The rows of a group lie close to one hidden flat surface of 14 dimensions, which passes through zero. Surfaces can cross.
Known rows, each followed by its group:
[-10  16  11  15  -5 -21 -34   5 -11 -11   7  -6   4   9  20  38 -39] => j280
[-21  -7 -39   7  -7  17  -5 -17   2 -23  21 -16 -21  35  22 -23 -14] => j280
[-22  27 -12  -9  -1  14 -18 -28  -3 -43  17  34 -20  -3 -20  -8 -14] => j280
[-18   3 -39 -12 -26 -14 -21   7  11  -5  -4  27  26   5  43 -11  -5] => j544
[ -4   4   2 -10  33 -25 -20 -31  12  14   3  25 -11  -8  34 -28  -1] => j74
[ 33 -14 -11  11 -11 -29 -18  28 -13 -51  -4   4  12  27 -24  24  16] => j965
[ 11 -38 -10 -23   8  11  -1  12  45  27 -29  -7  -4 -18  19 -28  16] => j280
[-15   2 -17 -61 -45 -19  22  33  -8 -34 -23  10   8 -13  -6  23  18] => j74
[ 15 -26  -1  -1  15   8  -2   8   9  10  -4 -46  13  13   6 -32  15] => j280
[  4 -22  48   3 -49  19 -16 -10 -41   2 -12   5   6   3 -26 -21  -9] => j74
[ 16  -5  32   5 -11  41  12  18 -33  17  -1  -1  -7   2 -21   7 -17] => j74
[  0 -12 -13  -7 -17  32  -1  28 -13  47   8   5 -31  -6 -22  38  19] => j74
[ -2  13   4   5  -7  49  15  17  -6 -10   4  27  37  35 -48   7   8] => j965
[  2  27  36  16  19 -61 -16  33 -10  -7  12  -6  10 -16  15  43 -28] => j280
[  4   9  21   9  -4  45 -20  35  22 -14 -16 -12  22 -47  -3 -36   7] => j965
[ 14  -5  41   3 -22   6  11  19 -38 -26 -33  -6 -35 -14  44  -1 -25] => j965
[  7  -9  -6  20  26   6 -15   1  18  21 -49 -38 -14 -21  -1  33  18] => j280
[  7  -6  11  23  24  16 -35  -5   9  29   5 -27   4  11 -11  15  -3] => j280
[-18 -22  -2  -3 -23 -35  37 -29  -3  38  -1  11   9   1  -5  -8 -22] => j74
[  6  -2 -20 -23  11  33 -34  22 -19   8 -14  11 -24 -21  32 -18 -40] => j965
[ 27 -20  -1  22  -6  11 -14  22 -11  11  -9  13 -13  40  31  36  -3] => j965
[ 55 -18 -11 -29 -24  33   9 -14 -30 -47   2 -25 -11  26   5   1 -50] => j965
[ 28 -18  -5   9  -9  15  -7  76 -21  22   0  45 -10 -13  19  -8   9] => j74
[-18   6 -20  14 -52  15  22  37  26 -10  -6   4  18 -26  -6  31  -4] => j74
[ -8  18  11 -33  -9 -25  38  -6 -14 -43 -38  18  26 -20  -9 -12 -15] => j544
[  9  13  26  25 -39  57  11 -27 -16  -7  15 -38  22  19  28  -8 -22] => j544
[  8  -9   8 -20  24   0  -2 -18  43 -17  42 -23  -2 -13 -41 -46  11] => j965
[ -2 -19   3  -9  -5 -34  12  18 -15   2  -3  59   0  22   6  -6 -33] => j544
[ -5 -14 -14  14  27 -20  48  13 -27  12 -23  15   2 -11  12 -59 -26] => j544
[ 32   5 -15 -25 -12  21  26 -38   0  34  15 -18  33  -8  -7   9 -11] => j965
[-19  10   1 -14 -28   7  29 -37 -17   9  -1  41  11  19  16 -10   4] => j280
[-32  24  22 -14  30  -2  18  -2  21  27 -30  -6  18   3  11  21  41] => j280
[-28  15  15   9 -10   9  14  22  16  21  32 -49  19   5  18  12 -14] => j280
[ 20 -31 -11  13  26   3   6  14   8  30   7  10 -10  -4 -24 -35  -7] => j544
[-51  29 -18  -3  24  10 -18   5  11 -17  34 -41  14 -13 -23 -39 -14] => j544
[  1  37 -25  -8  -5 -18  10  15 -10   5   0   1  28 -20  24  44 -24] => j544
[-19  25   7   8   2  27  -5  22   0 -11  36  -1  -4   0 -12   0 -39] => j544
[ 16  26  -8   7  37  10 -19  46   4   6  39  24  20  -5 -13   9 -30] => j544
[-15 -15  29 -21  23  12 -11  54  57  -7  21 -22 -19  16   1   1  -3] => j280
[ 30 -24 -13  33  26   9   9  27 -16  19  10 -19 -16   8 -48  16 -14] => j544
[-60  24   6  -2  26 -27   9   6 -16  17  -1  16 -21  -8   6   0 -14] => j74
[-23  14 -31 -27  15 -17 -22   8  28  24  52  -7  15  -3 -13   9 -16] => j544
[-15 -19 -12 -49  21 -54  18 -26  18  14 -20   8  -5  15  23 -10  -3] => j965
[ 38 -19 -14 -17 -27 -18 -38   4   0  21  17   5 -14 -51 -10  16   1] => j965
[ 29   5  40  -3  33   5 -20  29  10  21  45  -3 -20 -12  30  -7 -15] => j965
[-25  30 -30  27   7  -9  20 -10   6 -32 -10 -35  10 -43  -2 -16  12] => j74
[-16   1 -48 -12   1  22  39  34  29 -10 -35  -8   4 -22 -15  -9  49] => j280
[ 14 -12 -14 -26  20 -43  -2   9   1   3   3  22  -2  -2  28 -21  -5] => j74
[ 24   3  36  61  13  25  -5  -1  -3   2   1  14  21   5  14 -36  30] => j544
[  3  -1   6  -4   0  28  12  42   0 -29 -56   5   4  27  30  22  13] => j74
[  5 -18 -27  38  14  -8  34 -14 -21 -34 -35 -17 -44  12  23 -19  18] => j280
[  2 -36 -23  12 -24  17 -31 -17  17  -3 -23 -10  17   6 -33 -13 -12] => j544
[  8 -33 -23  24 -53   9   3  -1  37  34   8  12  41  12  -8  18 -28] => j74
[-53  28  -4 -24   4  -3   2  -8  10   6  -2  50   8  17   2   8  23] => j74
[-14  -3   6   1  36  -8   1  -5  -9 -14  18  17 -33  30 -19 -30  38] => j280
[-32  19   2  25  -4  27 -17  23  31 -45 -28 -16  40  15  24  -7 -25] => j965
[ 15 -21 -17  -4   0   4 -10  28   7  18  -8  11  46   2 -11 -34  22] => j280
[ 10  -2  -4  12 -24  34  -8 -42  38  17 -18  16  16  -4  16   7  15] => j74
[ 22 -16  17  -2 -12 -26  37 -30 -22 -17  10 -30  23  39 -30  -3   2] => j74
[-23  10 -44 -27   2 -21 -11 -49  35 -41 -41  32  -2   2  -3  10  22] => j965
[  3 -23  43  56 -34  11 -17   6  11  38  33  -6  33  30   2  -3 -18] => j965
[ 32   4   8 -35  23  57  -1  23  15   5  10  35  -9  -8  21 -22 -28] => j544
[  4 -30 -27  -6  14 -35 -23  15  28  10  16 -17  -5  10  -5   0   6] => j965
[ 39 -21  14 -19 -47 -18  33  -4 -32  -7  28 -15  -6  31  -7  35 -16] => j544

New rows. What belongs after each?
[-15  15  25 -32 -16 -20  29  15  -7  18 -17   7   3 -70 -20  -6  23] => j965
[ -8  10 -36 -28   3 -30  34  -4  -9  10  -2 -38   8  -1   0  34   5] => j544
[-16  -2  35 -31 -31 -18   8  -6  30 -36  17   1  -9 -25 -26  -9 -16] => j965
[ -6   8   8   5   6 -30 -37 -20 -20  41  23  -1 -17 -54 -28  -6  20] => j280
[ -7 -10   0  -7  -9 -21  23   4  23  19  -8 -31  22 -21  -3  -5  12] => j965
[ 14  -5 -30  -6  23  12  -7  55 -17 -27  -1 -10 -49  14   2  21  36] => j544
[  1  -5 -12  33   4  37 -53   1 -12  -1  -2 -48  -1 -38 -26 -37 -23] => j74
[-45  12  28  38   3 -12  -5  10 -34 -10 -22   1  23  13  -4 -30  39] => j280
[  8 -17  13  -9 -22 -28 -31   6 -13   2  48  -8 -34  18 -11  32   0] => j544
[-28 -19   7  -6  -8  40  19  23   3  39 -24 -12  33   1  -9 -45 -13] => j965
[  1 -17 -35 -19 -22 -25 -20 -40  40  21  11  17  17   3   9   1  15] => j74
[ 11  -8  37  43 -19 -31 -26   8   8 -12 -12  11 -21 -29  15  11  43] => j965
[  9   5  32  -1  11  38 -27  39 -39  11  -6  -1 -27   4   6  25  -6] => j74
[-34   6 -33 -23  16   5  37 -43 -18  31  -5  -8  -5  22   5 -11 -23] => j965
[ 22 -15 -17 -11 -30  -1 -15  -7   3 -20 -24  -7  22 -14 -11   3  -6] => j544
[ -3  -3  20  14 -10  49   2  -7 -12  27 -19  23  27  27  15 -14 -19] => j965
[ -8  14  -8  34  -4  -9 -31  13  -2  17  17   3   4 -23  12  15 -23] => j544
[ 16  28 -21  22  34  15  -5   7 -35 -33  -2  -5 -29 -13 -10   1  32] => j965
[-32  14  11  -2 -16  23  29  26   2 -27 -20 -27  22  19  18   9 -43] => j965
[ 25  18 -34  19 -23   4   7 -22 -42 -43  -2   6  17  21  -2  28 -40] => j280
[-15  47  26   3  29  21  10  30  21  -3  -2  39  20  14  18  31  20] => j965
[ -7  -2   1  19 -13  32 -15 -41  13 -32 -20  10  34  36   2 -24 -20] => j965
[-33  14   9  45 -22   9 -15  27   1  -3   5  -1  44  -8 -31  -6   0] => j965
[ -6   0  55 -25 -37  -7 -11   7   0  43  41 -16   8 -40  -9   1 -15] => j280
[-10 -14 -13  -9  -3 -32 -13  17   3 -41  -5 -23 -33   3  31  -2 -16] => j280
[ -6  11  21  31  30 -27  15  42 -10  12  21 -23  18  13  -1  -3  14] => j965
[-18  -9  18  22  14 -18  45   7 -14  44 -32   0  25  36  21   2  31] => j965
[ 39  24   8 -44  -4  11 -22  30 -15 -29  13  25   2 -29  16   1   9] => j74
[-45 -18   6  16 -31   6  11  -3 -24  17  -9   9 -47  11   3  -9  33] => j280
[-31  15 -12 -14  -9 -20   4  -7  23   3  41 -16  18 -40  -8 -41 -18] => j544
[ 15  -7   5  12  31 -47  10  -2 -18 -17   4  13   0  20  26 -36   5] => j280
[-17  -5 -10 -39   5  16  -6   1  30   5  -3  28 -10  -6 -18  -9   4] => j965
[-28  25   2  30  -1  28  23   0  -5  19 -20 -15 -28 -28  37  14  -3] => j544
[ 11  30   4  -6  24  -4  33  41 -21 -19  -1 -14   7  -7  -3  23  19] => j965
[ -4 -30  26  -3 -38 -15   8  -4  24 -22 -24  39 -36 -28 -23 -15  36] => j544
[ 15  31  -6  -6   7  -8  40   2 -27  -2  28 -17  47  -3 -48   9  11] => j965
[  5  10  45   1 -11   4  32  37   5   6 -26 -40  46 -18   3  16   7] => j280
[-25  20  23   5 -21 -21   6  -5 -27  18  43   3   9  19  13  10 -13] => j280
[-28  -8 -12  42   0 -22 -35   6 -12   4 -28   9 -27  12  23  21  30] => j544
[ -7  16  25 -15 -15  -2  23 -31 -20   5  28 -12 -11 -48 -25 -42  24] => j280
[  1   4  20 -46 -43  -6  25 -11   1 -21 -21  -9   7   5  41  29 -33] => j280
[ 21   1  41 -38   3 -16  22  31  14   2  39  -4 -31 -32 -21  21  -3] => j280
[-27  30 -13  14  21 -17 -10  -7  14  -8  -1 -14  52  23 -27  22  31] => j544
[-27   0  26   7   3 -47  11  58 -11 -27   5   4  -8  14  20  -5  13] => j280
[-48  18  20   8 -17  28  10  32   0   3  -8  -8  30  -7  -8 -16 -30] => j965
[ -8  35  47  -8  30   7  36  33 -11  -5   0   7  28 -21 -22 -27  30] => j965
[ 45 -17  49   5  25 -23  18  37   2   4  12   5  -2  14  -7  -3  52] => j965
[  0  -7  17 -21  15  67  25   0  23   0  24   2 -11  45 -17 -22   0] => j544
[-66  20  -7  17  -1 -25  -4 -21 -19  15   7 -46 -37   0  41  11  19] => j544
[ -9  26 -10 -13  48  17 -18  12  30  -7  22  24 -18 -13 -19  -7  32] => j965
[  9   9 -17  33  -3 -17 -26   4  -1 -13  -8  -3  39  -8  13 -13  33] => j544
[ -6  -4  24  19 -24  15  57  15   7  19  33  27 -32 -18  22 -28  -2] => j544
[ 20 -21  15   0  29  18 -43 -29   6  21 -11 -13   0  46  -7  14  27] => j544
[-22  33  28   8 -13 -21  15 -24  11  12  17 -29  65 -30   8 -14 -27] => j965
[ 28   2  28 -12  25  15 -13  41  36  31  34   3 -29 -10  40  28  -1] => j965
